The rows of a group lie close to one hidden flat surface of 11 dimensions, which may be shifted away from zero. Surfaces can cross.
In the rows, zero is written as 128.
Known rows, each followed by its group:
[151  82 156 186 150 187 122 147 109 134 176 139 138 129 175 133 122 128]
A
[121 133 123 134 138 148 119 150 155  86 171 104 139 146 157 122 126 116]
C
[135 134 113  92  70  97  85 117 124 111 137 242 141  95  98 107 189 150]
A
[131 108  91 130 122  91 127  81 103 135  91  76 116 131 109 125 162 145]
L
[111 144 143 118 159 125 154 123 144 104 110  88 127 143 127 156  99 126]
A
[130 115 170 118 130 147 112  94  86 119 106 193  96 106  89 101 159  70]
L
[110 118 155 179 126  97 141  45 125 167 101 135 112 128 153 126 149 135]
P
[108 137 146 131 122  65 140 139  93 110 121 134 122 114 131 131 161 221]
C
[123 117 123 112  73 160 127 157 158 126 125 158 123 104 108 170 136 120]
C
[137 100 148 141 147 126 181 153  88  28 183  99 154  82 123 169 134 147]
L
[130 162 163 141 192 113 137  90 117 103  62 113 144 170 166 114  81 155]
C
[139 136 152  83 106 132 165 171 104 156 132 199 104 169 166 136  99 192]
C
[131 142  83 117 113 123 108 178 139 178 125 117 116 128 140 112  85 110]
C
[141 168 111 135 109 132 116 127 175 124 145 142 127 127 185 143  96 147]
L
[113 162 144 141 131 118 153 133 172  96 136 127 157 119 132 132 114 141]
L
[135 107 109 154 157 111 112 134  91 203 137  82 106 100 119 118 111 143]
A
[ 90 153  89 100 155 107 110 149 141  89 103  54  96 101 120 127 132 171]
C
[132 129 135  93 129 132 143 124 107  94 130 148 109 126 107 122 124 104]
L
[131 124 182 222 140 111 108 148  92 108 147 170 169  20 106 115 120 108]
L
[126 121 147 145 157 160 134  98 161 119 169  84 140 134  80 147 176 129]
L
[108 132  93 100 181  77 123  80 125  91 108  47 135 152 102 130 160 160]
T
[158 101 134 168 169 187  75 119 112 140 140  98 127  95  95 160 146 104]
C
[108 123 161 121 131 150 181 114 139 130 121 109 104 166 160 177 106 126]
A
[148 145 126  92 147 189  86 101 152 139 146 126  77 160 127 147 159 139]
L
[125 157 104  77 111 101 103 102 119  62 112 130 101 151 124 133 158 131]
C
[128  99 141 170 133 161 153 191 110 175 155 115 102  57 109 105  88 101]
P
[ 93 147  93 106 131 108 117 172 164 160 109  79  98  80  79 129 123 156]
C
[121 151 117 128  98 107 156 161 142 105  93 139 154 126 155 101  74 114]
T
[133 125  99 101 150 124 160 199 121 158 173  56 131 157  92 103 110 133]
T
[140 124 117 100 182 119 103  66 121 100 127 167 141 153 168  86 135 142]
A
[149 115  86 103 165 145 112 132  96 123 133  73 102 175 176 121 104 141]
T
[105 206 141 122 107  72 137  85 201  95  96 157 137 118 117 136 140 160]
L
[137 126 131 127 107 155 119 133 144 142 149 158 122 120 131 148 128 120]
A
[124 155 108  96 158 158 115  91 167 148 117 131  85 167 189 117  93 128]
T
[107 119 166 186  80 126 187 171 155 226 145 109 113 167 130  98 127 118]
A
[103 122 139 131  52  79 168 129 124 145 102 179 125 108 116 132 139 126]
P
[149 106 156 154 138 173 126  94 129 181 178 137  98 144 120 130 153 103]
T
[120 157 131 128 141 108  91  90 172 177 157 122 132 164  92 131 185 139]
P
[ 92 127 119 110  93  86 179 113 162 179 107 138 122 118 110  94 106 117]
T
[108  84 133 137 124  93 187  98 114  93 136  85 181 192 142 123 140  93]
P
[113  96 118 124 115 126 175  57 166  52 146  89 176 148  81 132 178  61]
P
[ 96  87 110 133 185 160 129 135 161 135 179  66 142  92  96 151 149 154]
T
[111 160 127  95 111 132 121 153 164 147  83 134 116 134  73 114 155 153]
L
[110 169 127  85 105 159 135 129 203 134 106 140 122 179 117 140 144 160]
L
[130 111 154 127  71 119 156  97  75  97  73 198  70  84 162 146 137 145]
P
[103 118 162 196 147 108 174 160 121  79  90 115 195  80 157 106  77 140]
T
[126 121 112  74 149 140 149  98 139 124 143  97 108 150 107 159 121  94]
A
[142 134 125 119 152 190 131 120 195 154 182 130 118 140 138 135 128 138]
P
[157 127  86  47 121 165 100 158  72  38 115 127  84 155 179 149 112 134]
C
[141 108 161 130 142 160 118  86 110  97 144 184 119 128 151 158 169 159]
A
[104 178 123 121 114  87 134  88 180 196  96 137  81 124 115  95 120 122]
P
[ 98 114 113 122 129 115 153 100 178 111 173  70 145 163 106 119 162  75]
C
[133 201 127  95 208 136  68 138 137 102 152  99  75 157 143 112 135 195]
C
[113 111 160 140 152 156 172 114 141 132 147  90 130 153 130 148 124 104]
A
[132  80 136 140 106 119 174 131  97 111 192 138 139  86  85 147 155  96]
L
[128 161 126 152 112 144 125 171 144 118 105 108 124 134 168 132  73 114]
A
[106 112 114  95 174 141 144 107 139 134 126 106  99 139 177 139 112 188]
T
[108  98 163 127  71 150 200 178 140  60 145 174 178 114 126 155 128 124]
T
[124 156 139 146 123  87  86 143 102 169 104 148 114 148 177 121 117 170]
P
[116 137 169 145 192 129 144 106 129  77 150  95 133 107  92 143 154 164]
L
[137 121 102 115 136  92 124 122  98 141 111 100 109  95 107 126 153 189]
P
[161 118 105 130 115 152  81 153 109 116 145 150 140 156 203 154 131 154]
P
[134 151 191 126 165 144 179 120 105 136 118 133  90 164 133  87  90 123]
T
[153  79 101 133 127 160 106 118  73 149 155  68  68 113 108 178 151  84]
A
[135 127 118 133  54 142 132 139 146 151 130 178  98  73 118 133 134  96]
P
[101 133 179 117  92 151 168 147 138 108 136 174 110 139 120 133 120  70]
P
[125 131 101 116  80 107 110 119 126 128 114 140 106 118 143 136 146 129]
C
[ 95 115 200  94 107 138 228 123 116  74 111 200 102  76  50 124 141 118]
T
[123 127 103  85 115 144 135 117 146 119 140 148 129 131 140 172 101 101]
A
[108 140 157 173 155 109 135 130 148 101 104 114 172 123 171 131 110 174]
T

New rows, each followed by its group:
[148 163 162 112 164 106 128  89 108 172 101 159 119 174 104 111 121 141]
C
[ 86 157 187 123 130  90 150  99 130 157 111 146  91 135  80 125 158 119]
P
[131 162 122 154 177 105 131  99 148 107 159  91 143 110 156 113  79 102]
L
[143 140 135 153 119 124  85 120 126 165 154 168 104  66 109 141 151 149]
L
[170  93  77 124 121 154  88 111 129 155 170 126 127 129 162 159 178 213]
P
[161 112  88 131  79 116 115  94  81 112 107 167 113 125 209 111  86  54]
L
[146  49  98 153 109 104 164 127  46  88  98  55 155 131 152 140 145 146]
L
[118  95 146 129  77 198 140 187 149 129 153 177 109 112 188 191 114 159]
C
[117 129 176 165 148 143 140 143 155 104 151 139 163 130 147 171 160 201]
T
[139 148  94  73  78 132 151 150 153 100 161 166 112 135 156 126  78  73]
L
[120  98 179 117 130 132 178  89 106 164 133 164 113 148  90 159 170 155]
C
[128  91 131 109 123 174 153 139 135 144 150 119 133 157  95 107 129  54]
L
[128 155 132 140  95  87 139 169 111 131 108 172 111  79 173 137  93 202]
L
[156 127  90 106 111 162  79 149 107 132 105 115  86 140 150 137 131 149]
L
[114 149  81  97 119 128 110 161 148 120 102  90 113 121 122 119 103 108]
C
[108 165 114 120 184 125  77  71 159 140  68  67  81  98  86 142 146 138]
C
[144 162 127 130 145 152  88 112 141  95 143 138 116 109 128 123 119  93]
L
[121 160  83 132 116 102 137 132 161  86  83  72 164 149 164 121  88 123]
L
[111 148 199 187 171 154 115 155 139 122 151 125 157 124 126 131 127 125]
P
[121 159 119  95 107 106 112 106 143 108  70 138 118 103  54 149 148 119]
C
[148 134  88 171 138  54 105  56  87 105 128  65 112  75 146 163 160 185]
L
[133 133 155 126 108 137 128 122 146 150 140 174 131 142 114 149 140 132]
C
[124 116 153 103 130 151 160 130 118 114 126 165 110 144 126 123 126 118]
L
[133 145 134 125  67 114  65 161 126 127 155 178 132  97  67 156 195 112]
P
[105 118 140 105 130 158 119 131 137 143 106 124  67  84 106 184 154 192]
C
[134 152  99  89 131  77 134 131 103 120 158 113  89  81  98 126 116 138]
L
[111 112 159 158 126 102 142 151  92 141 129 117 128  97  99 129 142 138]
P
[133 112 141 165 135  88 142  46  85 101 119 128 126 105 127 122 149 101]
L
[105 119 153 169 190 142 141 165 123  72 150  57 168  99 103 131 133 153]
C
[128 112  75 117  89  55 112 103  90 176 132 106  79 142 143 111 162 153]
C
[147  79 151 175 167 155 114 124  72  95 160  98 141 127 139 147 158 112]
P
[146 112 139 158 150 162 100 141  98 176 159 102  94 103 125 159 134 138]
A
[108 139 147 144 169  89 195  97 154 149 149 106 131 143 162 112  93 153]
L
[135 147 153 102 162 158 138 137 142 186 102 147 114 155 126 131  78 130]
C
[115 145 142 167 140  90 188  88 160 143 171 123 151 125 180 116  80 106]
L
[131 151 159 129 107 171 104 103 192 112 157 204 149 108 136 186 144 115]
A
[115 144 101 145 130 113 115 134 151 156  42  95 150  85  93 125  77  87]
C
[146 117 154 109 223 174 120  71  73 128 153 132  68 149 140  83  97  52]
L
[153  99  73 116  95 151 134 156 107 136 134  99 106  88 117 110 106  87]
P
[ 95 155 138 108 118  93 152 112 156  81  75 131 134 132 120 138 128 149]
C
[125 194 137 104 121  85  61 146 113 143  98 163  88 124 108 129 148 153]
P
[141 128 155  94 166 161 124 128  82 137 121 160  58 136 154 125 118 173]
L
[134 123 143 103 157 167 148  96 143 191 116 128 101 173 121 139 104 104]
C
[102 113  81 124 108  84 150 177 152 145 124  83 174 126 153 134 107 169]
T
[136 126  96 128 129  97 119 156  61 109  91  65 102 112 118 114 114 127]
A
[127 126 125  84 121 174  90 107 126 162  95 154  34  91 103 193 163 174]
C
[112 143 150 160 128 134 126 108 160  81  81 126 172 113 115 136 120  97]
C
[138 127 110 101 184 175 120 180 106  82 125  73 128 111 169 184  44 126]
A
[122  63 159 191 122 111 186 104  90 148 153 114 154 100 122 138 152 133]
L
[141 175 127  93 104 103  90  79 150 128 128 179 101 157 106 133 174 121]
C
[118 152 134  80  99 135 132 141 135  85 110 153 105 159 132 129 120  89]
P
[132 129 127 135 158 130  98 114 104 146  86  99 102 126 105 120 151 165]
L
[143 129 149 141 145 150 133 152 115 130 160 109 122 117  90 113 132 113]
T
[124 123  99  91 151 111 156 119 113 113 114  79 109 123 114 114 128 168]
P
[147  91 131 164 138 134  91  87 123 125 176 191 168 112 148  99 167 128]
A
[129 165 156  91 167 190 113 155 113  74 120 139  55 115 133 128  95 116]
P
[140 118 145  78 147 157 153 105 103 157  96 143  96 175 132 147 101 125]
C
[125 156 132 142 154 103 121 163 117 147 130 111 116  76 109 115 111 176]
L
[145 139  98  89  63 137 115 152 128  90 138 146 110 101  99 164 158 139]
L
[115 182 148 111  92  98  85 108 170 170 110 203  97 134 131 154 176 206]
P
[133 133 130 144 106 112 124  58 140 106 125 138 126 125 125 148 168 121]
L
[142 146 135 181 117 143  89 153 119 117 115  99 116 122 131 104 143 107]
A
[114 118 195 169 131 146 142 163 131 193 165 169 126 145 157 148 134 170]
P
[176  95  80 188 114 177  77  98 151 146 167 125 142  72 153 151 158 150]
P
[158  94 128 147 128 174  94 122  34  94 122 127  69 117 177 129 114  64]
P
[ 90  81 133 148 182 157 137  66 140 143 123 132 105  61 155 136 127 148]
T
[138 133 138 127 118 162 123 114 163  99 137 157 130 129 162 153 142 162]
P
[144 156 146 117 142 192 108 152 163 119 164 162 127 180 192 132  92 120]
C
[ 97 134 194 159 127 116 133 147 112 165 123 149 101 111  97 116 133  93]
P
[119 146 111  70 160 152 132 140 142 154  86 101  89 127  85 141 103 129]
C
